The rows come from 5 hidden closed curves, with some noise, and rows from the same curve form a group. Each curve winds through 6 dimensions. The rows are also pushed far along 4 directions, which tell nothing about the answers.
Some rows, each with its group after it:
[  4 -28  13   4  -1   1  17   4   0 -14  31  -3   7 -14]
(4)
[  3   3  -1  11  -1 -10 -13  -3  10  -8 -22  -7  11   4]
(2)
[-10  10   0   2   7  -3  -4   2  -5  -6 -10   2   7   5]
(3)
[  0   9   4   4  -2 -14  -8   3  -9 -14  13   5   0  -4]
(1)
[-5  9  2  1  2 -3 -9 18  0 -2 -8  4  6 -4]
(0)
[ 13   9  -3  -4  -1  -5  -6  20  24  16 -27   2   7 -12]
(0)
[-8  8 -3  7  2 -8 -5  2 -1 -5 10 -9  6 -6]
(2)
[ 16  -9  11 -10  19  -5   5  10   8   0   9   1  17 -26]
(3)
[  1   5   0   3  -3  -4  -5   5 -15 -21  23   0   8   4]
(3)
[ -3  14   6   3  -1  -7 -21   5  -7 -10   1   3   1  -6]
(3)
[ -4   0  -1 -17   3  11  21   7  -3  27  18   1  -5 -13]
(4)
[ -2   4  -5   4 -19   4  -5  -2   4  -5 -11   3  -4  21]
(1)
[ -6  22  -4  -5  -1  -3 -15   6   0   4  -8   4   2   4]
(4)
[ 11  -4  -9  11 -12   2  -9 -15   4 -16  -8  -5  -5  17]
(2)
[-5  9  3 -2 -1 -7  2  1 -6 -5 12  9 -4 -2]
(1)
[ 12 -24  -2   8 -17  11  14 -12  13   1 -13   1 -18  16]
(4)
[  8 -33  -4   1 -21   9  28  -8  14  -3  10  -5   1   3]
(4)
[ -1  16  -2   4   3 -15  -7  -3  10   1 -18   1   3  -1]
(1)
[  2   9 -10  -9  -8  13   2   0   8  23 -16   2 -10  11]
(4)
[ -8 -17   3  -4 -12  12  26   7   8  14   8   1  -5  -1]
(4)
[ -2  -8  -1  -6 -15   5  22  13  12  14   7   1   2  -3]
(4)
[ -2   5  -3  -3 -11   1   9   8  15  29 -21   0  -8  -1]
(3)
[ -1  17  -8   7  -2   1 -19 -15 -11  -7 -22   5 -17  25]
(3)
[  2  -3  -5   3  -9   8   1 -11  -4   6  -5  -4 -12  18]
(1)
[-7 -4 -6 -1 -6  2  4 -5 -8 -9 14 -4  6  3]
(4)
[ 16 -21  -4  -8 -21  12  25  -8  21  14  -3   5 -13   9]
(1)
[  7   4  -3  -5   1  -3  10  13  15  16 -18   1   7  -7]
(3)
[ -5  -9   6  -5  -2  15   7   0 -20   3  37  -6  -4  -2]
(3)
[-10  18  -9   6 -12   1  -6 -10 -15  -8   0   7 -17  28]
(1)
[  7  -1   2   0  -9 -12  -1  15  21   2 -18   3  10 -11]
(1)
[  3   8  -2   3   4   2 -26 -12 -13 -21   3  -2   0  12]
(4)
[ -6   5  -5   1   1  -2  10   0  17  32 -16  -6  -8  -8]
(2)
[ -6  24  -4  -6  10  -5  10  15  11  27 -33  11  -4  -4]
(3)
[  3   9  -1   3  -4  -9 -16   0  11   4 -24   5  -7   2]
(0)
[ -5  32   2  -5  17  -8  -7  16  -4  23 -16   9  -7 -13]
(3)
[ 23 -23   3  -9 -10   5   6   2  19  -1  11  -3   7 -10]
(0)
[ -3   8  -1  11  -3  -6 -26 -12  -3 -23 -21   2   3  19]
(3)
[-8 -5 -4 -9 -1 15 30  8 -1 33  9 -8 -4 -2]
(1)
[ -3  -1   2   3  -9  -5   0  11  -7 -16  15   1   8  -4]
(1)
[-17   3  -9   0  -7   7  23  -1   1  27   1  -3 -14   3]
(2)
[ -6   0  -6  10  -9   9  -8 -22  -7  -6  -3  -6 -15  28]
(2)
[ 22 -12   0  -4   1  -7  -2  10  22  -2  -9  -3  14 -21]
(0)
[-16   0  -5  -9  -7  15  26  -1 -19  16  30   2 -16   5]
(4)
[ 16 -23  -2   1 -14   6   5 -20  11 -15   7  -2   0  15]
(1)
[ 21 -17   6  -4   5  -2  -4   7  19  -1  -7  -1  11 -18]
(0)
[ -9   2  -3   3   7   4  -4  -9 -16  -5  10  -8   1   4]
(4)
[  4  -2   0   4  -8  -1  -4   8 -10 -23  21  -2  10  -1]
(1)
[  6 -17   2  -5  -5  14  19  -1  -3   2  11  -2   0   4]
(2)
[-12  -2   3  -8   1   9  26  18   1  23  12  -2   5 -12]
(2)
[ -2  10   3  -2  -5  -7 -15   4  10  -1 -13  11  -5  -2]
(0)
[  6   6  11  -7  24 -17   0  20  10  -1  -2   5  24 -32]
(3)
[-8 -3 -3 -3 -1  4  2 -6 -5  5 17 -8  1 -3]
(0)
[ 15 -10   3   2   7  -2  -4   0   4 -14   5  -8  14 -11]
(2)
[  6   3  -1  14   3 -15 -26 -15   5 -23   1  -9   4  -2]
(2)
[ -6  -4  -1  -1  -8   3   2  -4  13   9 -20   2  -2   4]
(4)
[  5  17  -1   3   9  -5 -10   9   2   4 -24  -1   5  -4]
(2)
[  4  12  -3   0  -4 -11  -1   7   9   2 -17   8   0   2]
(3)
[ 16 -13  -3   4  -9   5  -9 -11   8  -9 -18   2  -9  14]
(0)
[ 10  -4   7  -9   8  -6   2  10   6   5   7   7   0 -26]
(0)
[  3   1   1   9   6 -14 -15  -7   0 -22   0  -5   8 -10]
(2)
[-16   3   6   1  13   0   5   5 -16   3  30  -9   8 -12]
(2)
[ 12 -14  -2  -4  -5   8   9   2   5   6  12  -7   3  -3]
(0)
[  6 -10  -5   2  -9  -6  11  -9  19   6 -12  -2   2   4]
(1)
[ 12 -32  -3  -2 -17   9  16  -1  14  -8   8  -5   8   0]
(0)
[ 10  10  -6  -4  -5  -6  -7   6  26  22 -25  -2   1  -8]
(0)

New rows, each followed by its group:
[ 16 -24  12 -10   5   3  10  -3   9  -4  14   3   7 -12]
(3)
[  8 -12  -7  -2 -24   1   7  -3  16   0   5  -2   1   6]
(0)
[ -6  -8  10   5   2  -3  -3  -6 -23 -30  28   1   7   3]
(2)
[-20  21   4   1   9  -9  -5   4  -3  14   3   3  -8 -11]
(2)
[ -8  -1   3  -1  -4  -7  -7  -6  -6 -12  24  -1   3  -5]
(0)
[ 13   0  -1   3  -3  -7 -22 -16   2 -18   3   0  -4   2]
(0)
[  0 -10 -10 -10 -16   8  18  -7  18  23 -14  -1  -3   6]
(4)
[ 17 -17   4  -3  -9  -2   9   4  15   6  -5   2  -2 -11]
(1)
[ 24 -12   4  12  -4  -6 -21  -5   9 -38  -5   2   7   3]
(4)
[ 19 -13  -5   9 -11  -6  -8 -10  25 -13 -17  -8   7   0]
(2)
[ 1 -1  2  1 -8  4  1 -2 -4 -5 -9  7 -4 15]
(2)
[  2 -10   6  -5   2  -5  -5   8   5 -12  19  -3  18 -19]
(0)
[ -4  13   1  -9   4  -8  15  17  12  19 -15  14  -1  -9]
(3)
[ -2  12   3 -11  17  -2   1  10   5  27 -12   3  -2 -21]
(4)
[ -2   5  -3   5   1  -5 -10  -3   6 -10 -24   2   9  11]
(3)
[-16   3   4   0   9   6   3   9 -26  -3  30  -2   2  -4]
(0)
[-20  21  -2   6  -7   4 -16  -1 -27  -4  11  -1 -11  16]
(3)
[ 15   3  -1   9  -4  -8 -11   3   7 -15 -11   4  -2   0]
(4)
[ -3 -20  -1  -4 -22  15  18  -5  11  16  -2  -3  -8  10]
(3)
[-12  11   1  10   4 -12 -14   0  -8 -16  16  -7   9  -4]
(2)
[  8  -8  15  -7   2  -6   6  13  11   0   5   7  10 -18]
(2)
[-21  19   4   6  14  -3 -13  -2 -21  -2  15  -4  -2  -1]
(2)
[  5 -14   0  -2 -20   4  10  11  19  11 -21   3  -2  -1]
(1)
[-10  -4  -4  -5 -12  14  10   2   2  17   4  -2  -7   9]
(0)
[-26   6   5  -4   1   0  21  11  -6  24  21  -1  -4  -9]
(2)
[-21  12   2 -13   6   5   4  10 -15  10  26   1   6  -9]
(4)
[ -1  -8 -11   5 -16   9  16  -8   5   7   7  -9  -8  13]
(2)
[  1  13   0   2   5  -8  -2  12  -1   2   6  -3   5 -12]
(2)
[ 12 -26   3  -8 -13   3  24   4  17  -1   9   4   7  -7]
(3)
[ -2   7   3   1   5  -1 -16   9  -7 -16   1   5   5  -4]
(0)
[ -5  -4   8 -11   7   4  17  11  -4   6  19   8   5 -12]
(3)
[ -6   8   2  -1   0  -2   4  20  12  11 -14   5   3 -10]
(4)
[ -1  -7  -4   1   0   7  13  -3  -2  10  16 -12  -1  -3]
(2)
[-20   0  11  -3   9   2  24  19  -5  20  15   4  -4 -20]
(4)
[-16   1   3  -7  -1   5  27  15  -4  26  31  -4  -2 -12]
(2)
[  3   6  -1   4 -10 -10 -21  -5   0 -22   6   5  -1   6]
(0)
[  2 -15   5  -7   0  -6  24   5  15  10  16  -4  13 -18]
(1)
[ -8   9   6  -1   9 -10 -12   7   0  -1  -9   9  -1 -14]
(0)
[ 20 -20  -4  -2 -17   6  20  -6  21  10  -9   0  -8   4]
(2)
[-11  -8  -4   1  -5   4  21  -1  -3   9  28 -10  -1  -4]
(2)
[ -2  14  -4   3  -4   5  -8  -5 -20   1   7  -2 -14  12]
(3)
[-20   8 -14   8 -21  14  15  -8 -16   7  -9  -2 -16  38]
(2)
[  0 -12  -1  -5 -15  14  18   7  -8   2  22   1  -6   4]
(1)
[ -4   9   8  10  13  -4 -17   3 -21 -25  14   3  -2  -2]
(4)
[ -1 -13  -2  -3 -10   8  17  -7   3   8   4   3 -11   3]
(4)
[ -4  -7  -2   3   1   8  -3 -11  -8  -5   6  -7   0   9]
(4)
[ -8  -2   3   2  -4   7  19  11   7  22  -8   2 -12   0]
(4)
[ -5  23   3   3   0 -11 -18   8  -6  -2 -11  10  -7   0]
(1)
[  8 -12  -2   0 -14   7   8 -12 -10 -18  21   5  -9  15]
(3)
[-28  28   4   5  13  -6 -16  -3 -32 -12  17   4  -4   6]
(1)
[  4   4  -8  -1  -3   8 -12 -11 -14 -14  12  -4  -2  15]
(4)
[  1 -21   2  -1  -8   4  -2 -17  -6 -24  26  -6  10   6]
(4)
[-22  19   1   4   8   3 -11   3 -32  -6  11   6 -13   9]
(0)
[-16  10   1  -3   9  -1   8  10  -6   7   0   2   6  -4]
(3)
[-13   8   6   6  14  -8 -13  -3 -16 -12  18  -8   8  -6]
(2)
[-10   2  -4 -12  -2  11  23   6  -5  31  23  -3 -11  -9]
(0)
[ -9   2   6  -8   9   1  16  17  -1  18  10  -1  10 -13]
(3)
[ 12  -8   1  -3  -9   0   3  10  18   4 -20  12  -6  -3]
(0)
[ 16  -4   3   1   0 -10  -8  -1  11 -25 -11   8  12   2]
(3)
[ -6 -21   3  -2  -8   9  21   0  -6   1  21  -5   2  -5]
(1)
[  0   9   1   0   5   5 -10  -6 -13  -1   0   3  -9  12]
(3)
[-16   8  -3   3   2   4   2   5 -24  -8  22  -7   7   5]
(3)
[  4 -17  -2  -7  -4   5  29   0  10   8   2   3   4  -1]
(3)
[ 11  -5  -2  -3  -8   5 -10  -9   8  -9  -6   2   0   9]
(4)
[-15  10 -13  -9 -10   9  10  -2  -9  17   7  -2  -6  13]
(4)
[-20   2  -4   1 -18  14  13   0 -20   7  13   5 -20  19]
(1)
[-14   6   0   1   5   4   7   3 -22  -4  25  -5   6   6]
(3)
[-15   7  -3  -5 -11   7  22  15   2  35  -7   1 -12   1]
(1)
[-15   0  -3   2   3  14   0  -6 -28  -3  22  -4  -9  12]
(0)
[ 24 -10  -1   4 -12  -7   1   0  28  -1 -27   5  -3  -2]
(4)
[-13   4   4  -2  -4   3   0   2  -7   6   4   2  -5   1]
(3)
[ 21 -12   5  -1  -2  -1  -6   2  23  -7 -28   2  11  -5]
(2)
[ -2 -14  -1  -2 -16   8  13  -1   1  -1   6   8 -13   9]
(0)
[-21   1   2   4  -4   8   0  -6 -31 -13  35  -6  -3  11]
(3)
[  9 -37   5   0 -14   5  34   0  20   6   7  -2   1 -11]
(4)
[  8 -23  -4  -8 -20   8  19  -2  17   7  10  -3   1  -3]
(0)
[ 20 -19  -7  -5 -13   8   3  -9  17   2   3  -9   2   2]
(0)
